The rows come from 5 hidden closed curves, with some noise, and rows from the same curve form a group. Each curve winds through 6 dimensions. The rows are also pushed far along 4 directions, which tell nothing about the answers.
(in the rows, 128 means zero)
Some rows, each with its group after it:
[121 128 165 116 138 146 115 144 173  73 123 159  95 118  84 111]	E
[149 118 144 113 122 111 135 145 134 122 108 138 144 132 114 153]	L
[124 107 116 116 121 141 121 157 175 106 123 137 133 140  67 112]	C
[105 113 121 130 119 110 111 189 110 156 137 128 143 151 119 150]	C
[127 131 138 152 135 100 117 141  99 159 136 111 126 152 174 188]	L
[175 126 142 137 158  77 165 146 108 152 135  68 124 168 143 237]	Z
[105 134 120 115 132 118 122 164 116 132 131 125 134 131 118 106]	E
[110 131 113 152 120 158 137  96 120 150 138 129 121 108 150 103]	L
[146 130 152 118 134 148 139 130 152  91 112 126 121 126  73 135]	E
[177 127  92 108 138 129 153  99 127 100 130 112 144 161  66 129]	E
[182 148 101 121 135 101 165  64  95 129 109  97 135 142 166 138]	C
[149 127 131 124 128 117 152 122 113 140 116  92 149 126 131 160]	L
[117 134 118 143 110 152 134  86 100 158 122 122 150  94 167 107]	L
[145 154 171 133 133 121 138  96 121 129 100 126 118 100 179 148]	L
[107 153 138 138 116 118 108 120  84 156 113 145 129 115 196 115]	Z
[130 112  81 129 116 162 149  88 140 114 127 163 132 125  89  73]	P
[132 103 111 122 128 112 114 152 121 125 150 130 146 157 108 151]	L
[152 137 140 117 129 133 141  92 117 100 106 118 146 117 124 132]	P
[137 112 142 128 129 113 146 160 146 130 121 102 114 141 118 171]	C
[146 137 166 117 159  93 126 143 137  96 122 119 122 143 133 175]	P
[134 144 133 134 138 120 129 122 141 135 117 126 121 132 140 131]	Z
[101 160 164 140 114 158 122 106  84 133 112 157 101  86 169  95]	C
[ 84 134  66 162 101 171 113  46  88 162 149 155 132  97 198  38]	L
[119 146 161 141 138 111 125 122 115 137 119 119 109 114 189 151]	Z
[197 138 104 108 130 111 150  85 117 121 117  89 147 154 114 149]	P
[173 147 187 107 154 119 139 147 146  92 114  96 119 137  77 189]	Z
[153 139 133 146 128 127 138  85 105 133 118 123 120 134 162 156]	L
[144 139 159 118 154  96 142 163 126 110 126 120  97 151 117 171]	E
[150 134  88 137 123 123 161 114  94 179 128 103 149 144 129 139]	Z
[154 158 176 124 141  85 120 134  87 126 107 120 116 143 174 187]	Z
[122 138 190 146 121 127 118 125 118 128 112 118  96 103 189 174]	C
[155 138 185 106 147 105 119 163 150  81 115 136  93 146  97 170]	P
[161 130 127 110 152 105 152 152 135 103 131 116 113 165  77 158]	E
[112 109 150 112 129 112 124 211 154 104 117 151 108 151  74 143]	E
[120 134 152 132 118 134 125 129 112 116 108 154 110 121 138 128]	E
[144 133  92 135 140 120 144  97 145 141 124 112 147 139 132 121]	P
[126 143 191 133 146 129 123 130 116 106 126 122 116 108 140 169]	P
[138 132 160 145 132 130 131 124 125 144 129 136 122 120 142 169]	L
[107 125 158 131 116 143  89 124 106 105 136 161 118 114 147 123]	L
[120 130 149 118 117 137 138 161 142 118 101 141 108 122  99 117]	P
[124 115 100 149 133 109 124 146 120 178 149  92 164 151 143 172]	Z
[119 127 132 138 119 128 130 149  97 156 130 129 130 134 133 147]	Z
[158 131 125 120 135 147 165  87 140  92 116 112 105 124 101 120]	L
[115 139 202 117 140 114 124 181 120 109 113 109 111 111 130 171]	E
[141 157 126 119 131 125 132  85  98 120 114 122 132 116 160 107]	C
[121 118  69 141 126 127 145  91 121 159 150 126 139 127 161  94]	E
[126 147 137 134 116 132 134  93  95 139 105 128 128 103 178 115]	Z
[110 114 132 136 131 136 111 151 161 124 138 134 128 132 106 133]	Z
[126 135 162 116 133 149 113 131 143  91 139 153  98 115 102 112]	P
[134 146 151 123 137 111 138 151  99 130 115 128 113 138 126 149]	C
[160 128 130 107 155  84 154 181 169 119 115 100 122 170  80 171]	Z
[154 151 187 124 117 159 115  83  97  88 112 146 110 101 132 141]	P
[131 151 129 139 122 153 126  71 117 134 118 110 140  97 161 107]	C
[127 147 115 128 131 106 129 111  95 144 122 118 134 129 175 118]	C
[168 140 152 119 145 106 125 122 128 107 124 118 119 151 123 175]	P
[125 145 146 143 130 142 141 111 126 134 119 132  99 113 143 125]	C
[167 142 146 131 131 112 152 101  99 122 100 115 123 140 148 175]	E
[126 126 137 118 130 155 101 127 164  89 138 157 122 124  80 101]	P
[140 150 165 119 142 118 136 128 130 116 109  95 122 115 137 151]	C
[159 140 180 135 139 132 123  98 100 107 131 110 124 121 143 189]	E

New rows. What belongs after each?
[129 110  91 130 110 136 147 116 116 151 133 152 138 129 125 104]	L
[109 136 107 137 131 118 129 158 135 170 130 130 132 136 131 113]	Z
[ 82  91  66 142 121 117 117 165 152 159 154 152 136 150 132  95]	Z
[130 122 188 126 141 113 141 178 126 108 124 134  85 134 115 184]	E
[108 118  93 139 122 132 108 117 139 145 147 163 137 131 146  94]	L
[110 120 144 140 119 164 119 126 153 128 135 175 115 105 110 107]	L
[124 148 173 130 146 108 117 161 104 123 130 130 101 138 142 165]	E
[176 126 166 105 120 140 155 107 147  82  89 143 127 115  85 146]	L
[129 129 109 147 117 155 135  52 128 118 119 152 116 105 168  89]	Z
[126 137 126 115 117 146 121 112 131 105 115 171 113 119 114  79]	Z
[127 104 110 101 131 106 115 190 153 116 135 125 154 162  68 135]	Z
[176 107 102 103 125 128 178 109 146 101 117 137 127 142  71 120]	L
[ 71 112 105 150  91 169 111 127 111 163 141 188 130  97 146  63]	L
[144 117 104 128 147  81 151 143 138 143 130  97 129 161 146 164]	Z
[ 85 101 122 136 118 165 116 140 155 119 150 149 122 103 108  87]	Z
[ 50 124 150 151 122 168  89 151 131 137 153 173 121  87 139  81]	P
[163 141 140 116 131 138 151  73 116  93 100 113 144 113 124 133]	P
[178 138 147 115 148  91 138 114  98 105 119  55 146 156 140 209]	L
[152 124 105 106 134 104 139 151 139 117 124 136 129 163  89 127]	Z
[139 109 107 108 121 150 159 156 155 110 125 142 122 141  33 103]	Z
[126 127 133 114 130 143 131 142 168  94 124 167  91 130  81  90]	P
[124 117 122 148 117 127 136 119 128 154 129 111 120 124 166 144]	C
[125 126 104 126 121 157 142  87 132  99 128 138 109 116 117  78]	L
[178 132 124 110 132 115 138  91 121 103 110 103 153 143 116 152]	Z
[107 102 135 129 118 115 118 186 128 132 136 143 109 146 119 148]	C
[106 139 182 130 133 143 102 164 142 118 136 139 101 111 116 139]	P
[149 130  77 131 132 153 137  60 142 131 143 110 161 122 112  92]	P
[132 113  84 112 125 128 125 112 137 111 137 113 155 139 107 100]	L
[ 76 129 123 141 101 137  94 133  99 149 123 155 137 107 181  90]	L
[189 137  91 137 127 155 177  18 116 113 111 119 142 127 121 120]	P
[ 87 149 181 143 111 160  88 134  97 145 123 137 129  81 168 121]	P
[145  88  60 120 133 143 153 111 174 112 155 117 147 149  61 101]	Z
[ 92 128 155 154 122 165 122 127 133 135 137 152  96  96 141 113]	Z
[117 156 147 137 123 144 130 125 111 151 114 137 115 107 145 113]	Z
[117 128 143 136 112 174 117  96 114 102 127 132 122 104 119 110]	L
[136 156 167 119 147 134 122 119 137  93 118 122 111 117 119 129]	E
[126 116 119 137 130 140 158 132 151 133 125 118 116 126 109 130]	Z
[135 112 128 121 115 131 136 141 140 133 114 148 146 125 104 129]	L
[135 111 128 126 130 120 127 132 138 110 134 146 118 144 122 142]	E
[138 120 141 129 142 119 123 146 158 114 130 117 127 143 105 164]	Z
[114 129 154 120 135 116 107 178 151 110 131 157  99 141 107 132]	P
[107 115 128 134 110 169 117 118 131 131 140 150 143 100 108  99]	L
[130 113  93 122 138 137 148 131 183 124 134 105 141 131  80 105]	Z
[118 124  82 154 113 150 121  81  85 161 147 102 159 127 159 117]	L
[125 161 149 121 131 144 124  98 103 109 116 125 124 102 142 100]	E
[129 108  84 115 118 113 126 130 132 141 131 136 164 140 122 107]	L
[155 120 127 123 122 120 156 116 111 130 117 134 130 133 126 146]	L
[121 144 176 116 134 132  98 173 138 115 124 141 122 128  93 142]	Z
[185 127 164 118 161  58 153 178 124 116 115  76 117 188 116 252]	L
[188 141 105 107 154  98 170 121 138 119 108  80 146 167  83 160]	C
[104 133 157 127 120 134 111 162 112 142 129 126 129 111 131 132]	P
[108 131 130 144 128 166 105  96 137 112 150 142 117 109 131  99]	L
[152 117  73 150 133 121 143  94 116 155 149 101 145 163 134 153]	L
[158 133 131 151 136 122 155 100 109 164 131 103 137 132 154 181]	L
[140 134 112 143 123 105 141 112  82 160 118 117 139 145 173 157]	E
[129 131 106 124 129 115 114 159 126 155 133 126 156 155 105 133]	Z
[152 111  89 134 123 148 151  88 153 135 137 151 141 133  97 109]	L
[182 123  69 104 133  95 170 113 129 128 114 108 149 173  93 128]	Z
[139 138 141 141 130 146 136  98 123 125 119 128 127 119 129 139]	P
[147 115 105 139 119 167 164  61 152 113 125 139 116 108 115  99]	E
[131 133 129 151 114 151 145  91 115 150 117 115 122 107 158 134]	C
[165 137 136 124 127 128 160 115 101 132 113 111 127 136 112 160]	Z
[127 152 141 125 107 176 111  82 139 109 111 153 112  90 128  68]	P
[116 120 118 137 108 159 129 113 115 132 130 154 124 116 119 102]	Z
[ 79 138 202 154 126 152 100 146 131 127 129 160  85  82 176 133]	E
[116 144 146 140 144 121 109 133 125 134 134 124 123 126 153 139]	E
[ 75 113 146 126 122 151 106 162 179  94 127 180  90 105 114  74]	Z
[123 126 107 136 130 101 114 125  90 142 142 117 133 150 174 145]	L
[113 127  69 146 104 141 142 111 107 187 126 132 144 127 148  88]	P
[ 81 127 155 138 117 152  84 145 113 115 140 131 125 107 139 117]	L
[133 127 148 136 138  95 114 148 123 146 134 136 132 144 159 177]	L
